The rows come from 5 hidden closed curves, with some noise, and rows from the same curve form a group. Each curve winds through 4 dimensions. The rows are also pushed far along 2 directions, which tell nothing about the answers.
In the rows, zero is written as 128.
Some rows, each with its group after it:
[126 107 124 168  70  83  85 175 124  72 174 199  94 125 128 125 167 145] | z830
[122 136 125 117 139 144 128 101 134 122 132 114 148 131 124 129 106 116] | z2
[124 146 132 119 150 146 118 107 115 113 137 116 121 132 111 123 113 109] | z830
[138 128 137 115 119 128 144 138 133 139 128 133 104 124 135 129 132 111] | z248
[121 128 119 132 127 138 134 108 158 134 130 131 155 124 133 135 109 126] | z2
[144 115 127 122 115 131 128 131 104 108 133 124 133 133 123 113 139 136] | z394
[140 128 125 138 114 121 124 144 109 114 139 137 111 117 116 117 145 143] | z830
[140 133 125 138 129 107 113 129  93  79 135 127 143 133 111 130 140 142] | z248
[116 148 121 114 168 153 148  97 176 178 120 105 145 107 126 130  87 105] | z248
[140 121 136 113 118 125 133 135 117 123 129 127 115 134 133 129 134 117] | z142
[106 139 132 125 138 140 119 122 153 145 139 139 110 126 129 128 113 108] | z2
[107 137 129 153 138 134 118 129 148 145 127 142 121 132 129 136 125 130] | z142
[114 154 162 138 149 131  83 119  66  69 136 134  87 187 116 154 138  96] | z2
[139 124 120 136 111 110 106 136  92  72 151 138 132 125 107 112 145 146] | z830
[111 122 124 175 108 113  96 152 138 117 149 171 110 130 126 132 148 144] | z142
[134 122 116 118 129 152 138 111 159 140 147 128 137 109 119 108 108 115] | z394
[135 106 114 124 114 153 164 129 173 186 115 125 138 105 141 112 121 139] | z394
[121 127 136 114 133 130 126 133 106 136 116 112 119 139 137 120 136 132] | z2
[136 123 136 118 143 164 155 116 126 166  97 101 130 143 137 129 120 121] | z394
[127 118 134 124 105 114 116 154 124 122 141 148 100 126 135 120 147 129] | z394
[131 143 128 114 141 135 163 122 174 176 122 123 118  99 136 138 100 102] | z248
[108 150 163 107 175 178 129 102  93 159  90  86 104 182 137 142 116  92] | z142
[120 162 159  87 184 167 156  87 123 166  87  76 116 161 139 160  91  68] | z142
[110 143 138 111 149 157 133 103 154 155 128 122 116 136 136 135 101  91] | z2
[147 113 126 125 100 102 131 147 122 103 142 147 123 118 129 127 146 133] | z142
[115 121 112 127 141 140 132 120 167 164 128 124 151 109 130 115 115 132] | z248
[136 118 124  99 134 157 158 113 138 164 114  97 142 119 133 108 115 124] | z394
[121 133 121 149 134 119 103 125 131 104 145 144 135 128 115 130 128 129] | z248
[128 155 160 169 136 114  86 141  43  60 123 140  86 182 109 159 159 131] | z830
[127 123 128 129 127 126 136 141 120 146 109 118 126 130 138 128 139 144] | z830
[123 129 139 165 112 114  64 145  64  40 160 163 102 168 104 128 164 138] | z142
[119 130 118 142 136 127 117 121 150 128 141 136 142 116 117 122 119 129] | z248
[116 122 124 137 129 133 135 139 141 163 110 126 133 129 140 127 133 146] | z142
[121 116 125 115 113 120 116 130 136 116 142 137 135 130 135 120 131 126] | z830
[144  96 110 136  90 128 145 148 157 146 139 146 136 102 132 106 139 150] | z394
[112 144 135 126 153 134 123 118 107 132 106 104 135 143 128 134 125 131] | z2
[135 126 123 147 132 140 128 121 123 125 121 125 144 136 120 130 130 140] | z394
[119 105  94 151 105 111 123 142 199 149 160 164 150  78 125 102 124 151] | z248
[124 127 112 116 136 132 128 113 134 125 131 112 157 112 120 112 116 138] | z830
[130 109  97 141  91 110 123 133 176 114 169 166 151  85 125 110 123 147] | z2

New rows, each followed by its group:
[134 134 136 100 137 145 163 125 155 179 114 114 110 112 141 131 110 101] | z248
[108 124 115 136 123 121 113 122 170 128 153 151 139 110 127 123 115 126] | z830
[139 142 129 140 133 106 127 131 105 105 121 124 134 130 120 144 134 139] | z248
[106 128 117 100 131 126 130 128 180 167 147 131 121  89 135 105 107 114] | z394
[119 100 100 131  87 104 113 140 186 125 172 171 145  89 134 106 128 141] | z830
[122 150 141 133 154 148 137 124 117 156 105 113 106 137 125 138 121 120] | z830
[124 143 122 117 153 151 135 105 146 144 135 113 135 107 111 113 101 116] | z830
[130 143 119 144 140 129 127 124 120 124 126 122 136 115 109 124 126 147] | z830
[113 136 146  98 151 146 117 102 105 121 116  98 133 162 136 135 114  99] | z830
[126 121 116 140 117 121 141 144 140 154 116 128 134 109 136 119 137 156] | z830
[114 129 130 135 137 144 104 122 116 119 138 130 121 143 119 117 128 126] | z142
[122 134 144 120 128 124  97 129  94  89 147 134  99 146 116 120 137 112] | z2
[127 115 103 121 133 161 164 105 203 196 127 117 162  85 130 106  93 133] | z394
[115 142 148 142 120  95  68 146  71  46 161 159  89 158 112 137 154 117] | z394
[115 125 123 119 136 147 137 121 180 174 135 133 121 111 134 117 108 108] | z248
[125 131 123 180 102  98  97 159 124  95 151 181 104 122 117 134 154 154] | z830
[124 140 148  85 162 165 145  97  92 147  90  70 132 162 137 133 112 106] | z2
[108 133 129 132 142 125 121 123 132 138 112 119 145 141 137 137 127 133] | z830
[111 121 122  89 133 161 163 120 198 217 125 118 118  95 147 103  97 105] | z2
[135 129 142 120 122 142 123 108 105  91 132 127 129 156 130 143 124 105] | z2
[122 109 124 121 104 115 119 139 138 122 141 141 133 124 140 116 138 134] | z830
[115 116 113 110 108 102 123 150 161 142 155 144 122  88 135  99 130 136] | z394
[116 120 122 162 105  92  95 152 117  91 141 163 132 136 131 137 154 156] | z830
[115 125 128 122 122 119  99 122 122  95 149 139 133 143 129 127 128 120] | z830
[128 134 103 139 130 131 132 125 161 139 146 135 143  86 109 108 114 146] | z830
[127 117 137 124 107 117 115 151 119 120 141 146  98 131 134 121 146 126] | z394
[112 135 142 151 131 110  96 135  91  93 119 137 121 168 133 150 150 136] | z830
[105 147 136 114 168 149 131 108 124 159 103  94 134 139 130 130 110 121] | z2
[113 139 125 157 127 117 105 131 136 114 143 152 121 129 120 138 128 132] | z830
[122 133 127 113 139 142 122 106 130 120 137 117 138 128 122 120 110 115] | z2
[116 138 144  98 146 151 125 119 123 146 128 111 101 137 130 120 117  97] | z2
[120 130 119 137 125 107 104 133 123  98 151 142 135 119 117 120 133 141] | z394
[104 149 138 123 158 141 116 119 126 146 120 114 116 138 127 129 119 117] | z2
[104 159 148 112 177 152 121 104 103 147 101  91 118 158 128 137 112 110] | z2
[112 113 115 125 110 114 109 128 157 115 158 152 142 111 131 116 125 129] | z830
[122 133 128 140 130 132 122 112 131 114 124 131 145 142 131 148 119 126] | z2
[109 127 121 147 114 115 106 146 161 129 159 165 108 108 125 120 131 132] | z2
[114 125 119 140 126 115 116 130 141 128 127 137 146 127 134 131 132 144] | z830
[111 130 137 153 117 112 108 155 117 125 126 149 102 142 139 138 150 141] | z2
[117 130 119 126 138 125 121 117 132 125 125 117 155 126 128 125 122 141] | z830
[129 126 120 143 113 116 105 121 119  75 154 147 139 131 118 131 132 132] | z2
[126 122  92 143 119 126 150 133 195 179 136 137 152  62 121 100 114 166] | z830
[108 114 108 109 121 133 131 116 192 159 146 136 152  97 140 110 102 121] | z830
[127 147 135  82 176 184 175  94 136 203  87  63 131 121 132 114  92 108] | z830
[137 125 144 145 119 106 106 147  66  80 118 132 115 165 126 141 163 142] | z248
[130 141 137 135 138 141 138 133 115 147 112 121 106 130 122 131 128 131] | z830
[119 110 114 114 102 129 137 145 191 172 156 155 109  86 138  97 121 126] | z2
[132  95 112 149  69  83 105 172 135  92 164 182 125 109 135 113 164 161] | z830
[121 115 111 164  93 107 119 143 165 117 148 173 139 112 134 137 136 149] | z2
[107 129 126  92 152 152 135  98 162 165 124 104 149 127 144 120  96 103] | z830
[142 115 132 131 119 145 142 130 117 137 116 121 127 141 132 124 137 133] | z394
